There are 5 ways to turn a row about zero (a turn may also mirror it). The second row of each pair is the first, turned, with some noise. The first 50 pairs use one turn. New pairs use 3 turns, one after the other, and a turn may come again.
(in the rows, 128 means zero)
Some pairs, each with its turns in order after it:
[108 131 104 113 136  90 135  78 134]
[ 81 144 153 128 102 149 143 152 150] | todi

[198 126 156  99  93 100 106 141 155]
[ 85  58  96 112 147 133 117 130 161] | doma

[119 129 110 144 120 152  95  78  75]
[134 135  78 105 154 174 167 133  98] | koz

[176 138 153 140 127 124 205 117 124]
[ 87 140 169 161 111  76 140 168 120] | gef

[ 96  90 121 112 126 144 103 139 156]
[139 139 124 117 122 148 172 132 166] | betuz

[117 137 175 131 164 124 134 159 139]
[155 120 112 161  98 128  90 124 155] | doma

[149 140 162  90 110 147 106 123 135]
[170 138 126 156  89 121 116 116 136] | betuz

[143 132 188 189 143 149 116 158 105]
[155 133 165 141 206 138 133 152 143] | koz

[163 130 150 148 124 154  96 198 146]
[188 120  92 163 156 106  96 117  88] | todi

[ 91 123 173 119  86 133 159 104 101]
[139 168 167  90 107 100 115 123  92] | gef

[118 154  81 101 110 153  88  99 179]
[ 73 137 181 110 153  99 117  82 124] | doma

[ 82 118 150  80 150 158 140 131 132]
[171 146 102 148 141 141 181 115 118] | betuz

[169 140 126 172  89 121  82 186 129]
[139 128  95 159 146  93  58 106  92] | todi

[127 121  64 120 137 146 119  98  81]
[ 81 112 154  82 153 168 121 111 103] | todi

[102 138 173 137 119  86 138 127 163]
[149 139 160 160 150 128 130 184 121] | betuz

[169 109  95 115 103 111 164 170 123]
[ 67 116  94 127 133  91 116 154 127] | gef

[167 131 152 110 137  32  27 153 128]
[215 100  41 165 159  72 129 101 142] | gef

[153 136 134 110  86  90 172 109  65]
[139 101  87  94 102 126 206 134 126] | doma

[114 115 153 148 103  72 104  93 196]
[147  85 121 141 201 134 121  65 134] | doma

[100 135  80 139 107 149 121 133 158]
[138 105 163 125 102 157 100 143  98] | todi

[ 81 149 163 115 104 109 135 168 131]
[142 117  95 127  66  93 141 134 122] | todi

[ 87 163 124 117 119 147 119 123 137]
[147 142 131 110  95 167 112 139 137] | gef

[115  82 147 196 129 133 119 153 157]
[102 107 130 165 132 147 122  63  81] | gef

[101 111 121 121  81 122  16 133 198]
[162 176 154 106  97 130 134 167 250] | betuz

[170  95 120 129 151 129 151 123 159]
[125 132 110  99 149 165  95 138 146] | doma

[108 169 184 162 172 103  95 110 110]
[195 102 157 161 126  85 122 132 167] | doma

[128 149 131 182 127 177 160  93 114]
[ 97 167 173 143 109 163 168 133 105] | gef

[ 88 156 130  94 127 148 124 121 141]
[170 144 108 140 154 129 133 116 144] | betuz

[104  91  99 148 106 180 106 117  90]
[121 104 152  60 152 121 111 135  90] | todi

[ 85 166 157 147 156 153 113  84  70]
[ 89  66  96  88 151 119 154 175 153] | todi

[141 159 136 158 152 175 151 154 110]
[178  92 160 112 165 144 122 130 129] | koz

[100  87 168 145 150 129 136 132  78]
[106 137 142 110 183 136 161  94 157] | koz

[132 112 158 152 106  95 125 151 166]
[ 99 143 166 161 129 103 120 163 143] | koz

[103 165 183 172 124 172 181 108 175]
[105  72 183 146 157 180  72 140 130] | koz

[ 97 121 146 100 115  86  67 113 112]
[146  71 138 129 142  78 128 111  91] | doma

[122 132 111  59 134 168  75 130 133]
[176 154  78 113  96 137 132 101 166] | betuz

[ 76  52 139 130 166  82  83 163 138]
[153  86 112 139 198 132  64  59 113] | gef

[ 96 135 174 200 125 143 113  76 123]
[130  93 117 100 148  94 102 203 169] | todi

[ 78 141 102 165 119 156 161 142 112]
[148  86 126  79  93 150  99 133 135] | todi

[137 122 139 129 116 110 157 179  74]
[153 115 147 142 137 105 183 108 177] | koz

[147 107 152 176  96 106 114  79 196]
[125 129 142 156  83  97 164  41 138] | gef

[114 128 141 186 153 119 107 120 141]
[ 89 162 145 125 149 102 137 155 135] | betuz

[ 84  85 141 115 200 113  90 130 102]
[194 122 145 127 124 101  69 153  81] | doma

[ 92  95 119 133 173 135 162 105 141]
[ 89 108 136  88 144 122 109  89 117] | koz

[135 117  99  94 155 133 101  85 137]
[127 128 160  77 139 112 102 128 112] | doma

[140 107 126  39 116 154  95 158  97]
[150  77  94  52 155 117 125 167 123] | gef

[107 109  95 139 194 104 159  79 141]
[ 85  93 100  92 152  94  96  94  94] | koz

[164  84 147 108 217 131 104 134  77]
[164 170  97  74 196  89 121  88 163] | koz

[120 123 157  42 131 168 110 127 104]
[203 142  95 137  87 136 148  93 118] | betuz

[150 126  92 147  94 143 115  75 156]
[ 99 147 150 138 122 166  83 110 168] | betuz

New pairs. What belongs after each?
[138 127  94 158 115 120 113 125  79]
[134 125 158 102  89 139 156 134 166] | koz todi gef

[132  97 121 164 135 158 131 139 104]
[113 138 166 166 131 123 130 156 122] | koz koz todi

[174 139  93 123  80 160 161 125  86]
[102 185 144 131  77  87 125 108 103] | betuz koz doma

[146 191 111  94 155 106  93 150 128]
[136 114 129 124  83 184  95 110 181] | koz gef todi

[ 87 153 117 159 139 127 148  84  99]
[160 115 124 133 133  86  88  85 136] | gef gef todi

[147 111  93 134 111  99  99 125 110]
[ 93 119 119 113 139 160 143 132 159] | betuz betuz doma

[144  87 153  95 172  55 118 160 141]
[100  90 140 144 106 122  88 181 190] | betuz koz koz

[113 157 161 151 160 116 103 157 125]
[ 98 131 171 117 140 137 105 162 111] | betuz koz betuz

[170 125 171  90 117  98 158 158 108]
[170 168 110  91 142 142  85 150 112] | betuz todi betuz

[105 141 181 129 141  92  85 126 195]
[171 148 121 109  58 159  91 162 111] | doma betuz gef

[136 157 163 192 113 114 164  50  84]
[240 160 121 170 152 148 151 128  99] | koz doma koz

[124 156 150 203 121  92 120 178 163]
[114 231 128 116 129 128 132 101 102] | gef todi koz

[146 120 100 124 118 152 144 140 171]
[122 136  98 103 158 104 123 141 154] | koz gef gef

[143  99 114 116 115 170 101 139 158]
[117 104 114 111 148 176 102 113 114] | betuz doma koz

[126 109  69 141 172  76  93 177 146]
[173 120 138  88 129  80  93 161  64] | doma gef koz

[167  99 213 104  88  96 133 121 128]
[ 93 137 156 140 151  95  67 186 181] | todi gef betuz

[126 164 106 163 126 101 112 135 150]
[170 101 141 138 125 138  95 129 107] | doma todi todi

[112 141  90 149  65 151 112 104 149]
[138  97 154 154 131 150 190 103 147] | gef betuz gef

[106 153 120 125 116 167 142  88 149]
[106 131 103 133 115 110 180 137 142] | betuz todi betuz

[148  92 169 113 154 159 119 114 171]
[144 102 139 130 105 156  61 109 156] | gef koz gef

[126  96 116 138 183 128 162 195 166]
[151 147 146 127 178  98 150 205 107] | doma doma betuz

[187  72  98 140 124 135  54  85  85]
[149 194  70 102  90 125  77 135 193] | koz doma gef

[100  98 127 142  80 115 148  94 118]
[110  73 148 102 150 118 129 112 168] | doma koz gef

[130  94 128 114 117 139 105 136 138]
[151 105 152 122 131 117 109 123 146] | gef gef gef

[105  80 141 146 147 104 155 102 126]
[162 107 130 121  93 118 131  78 123] | koz todi todi

[132  79 114 153 132 147  99 192 103]
[111  90 100 143  80  93 150 160 149] | gef doma doma

[140 171 126 138 183 141  90  94 122]
[ 87 118 112 189 132  89 118 102 127] | betuz doma koz

[156  77 138 175 174 170 120  84 180]
[191  86 102 185 126 101 177 134 148] | todi koz gef

[130  96  97 111 117 128 118 154 151]
[126 109 135 135 129 134 132 102  82] | betuz gef doma

[173  90 104 120  88 145 123 130 137]
[145 183  90 138 147 115 101 105 116] | todi todi doma

[111 141 144 141 172 158  72 116 144]
[ 93 148 142  89 153 107  80 121 138] | todi betuz gef

[151 146 129 152  49 131 129 144  56]
[ 98 151 169 207 159 164 158 147 162] | todi gef todi

[ 94 120 110 131 107 127 189 150 135]
[ 64 146 126 171 133 134 127 123 124] | todi koz doma

[145 110 132 128  82  92 137 113 150]
[115 103 148 141 102 121  86 155 142] | gef betuz doma

[126 143 193 128 172  99 126 134  90]
[103 158  55 107 151 123 140 118 122] | betuz doma doma

[111 122 133 101 111 153 130 100 144]
[135 157 125 139 102 129 155 123 144] | doma todi todi

[166 119  82  81 115 168 179 116 107]
[ 55  90 141 166 147 108 126 160 125] | gef betuz gef

[ 93 181 111 107 133 146 108  78 175]
[160 117 138  91 209 120  98 118 127] | koz todi gef

[109 146 123 102 141 119 108 102 117]
[133 121  98 139 101 119 155 119 156] | koz doma todi

[143 187 136 108  87 111 146 113 135]
[167 109 129 132 104  86 121 174 156] | todi todi betuz

[169 109 122 119  97 181 146 175  85]
[178 164 123 139 166 169  91 158  91] | betuz gef betuz

[131 123 140  84 141 168 103 119 163]
[135 135 171 139  90 159  95 130 143] | betuz doma gef

[115 139 130  64 146 170  82 159 131]
[159 116  34 126 111 129 132 129 129] | doma gef koz

[114 127 157 111 169 106 170  92 124]
[108 165 118 124 163 104  82 114 153] | gef gef todi

[163 139 112  62 174 129 141  89 113]
[160 145 168  76 125 186 149 104 122] | doma doma betuz

[120 123 100 100 124 121 105 159 156]
[127 123 100 152 159  89 137 120 156] | doma doma koz

[172 145 159 143 113 127  94 138 112]
[119 134 123 140  80  88 102 109 111] | todi betuz doma

[146 104 112 103 158  91 130 117 163]
[131 109 116 146 134  63 122 139 139] | gef todi betuz

[180 141 131 142 174 170 143  80  85]
[116 194 151 168  87 145 171 174 119] | gef koz betuz

[ 78 135 125 132 100 163 177  86  46]
[120 122  69 165 191 155 194 167 111] | betuz todi betuz

[157 129 151 119 123 156  97 163 113]
[168 133 116 133 108  92 113 110 148] | todi doma koz

[ 61 100 131 133 115 130 166 135 152]
[113 109 106 121 117  72  73 148 124] | koz todi gef

[129 138 139 141 111 156 105 162 155]
[140 106 134 139 115  81 114 102 130] | todi koz koz

[147 167 127 153 144 129  27  67 101]
[ 93  65  90 147 169 119  42 159 145] | doma todi betuz

[172  78  95 199 110 162 144 128 148]
[143  91 105 104 193 146  71  71 141] | gef betuz koz

[142  70 101 162 134  96 181 193  87]
[153  73  76  83 138 134 165  67 165] | gef todi betuz

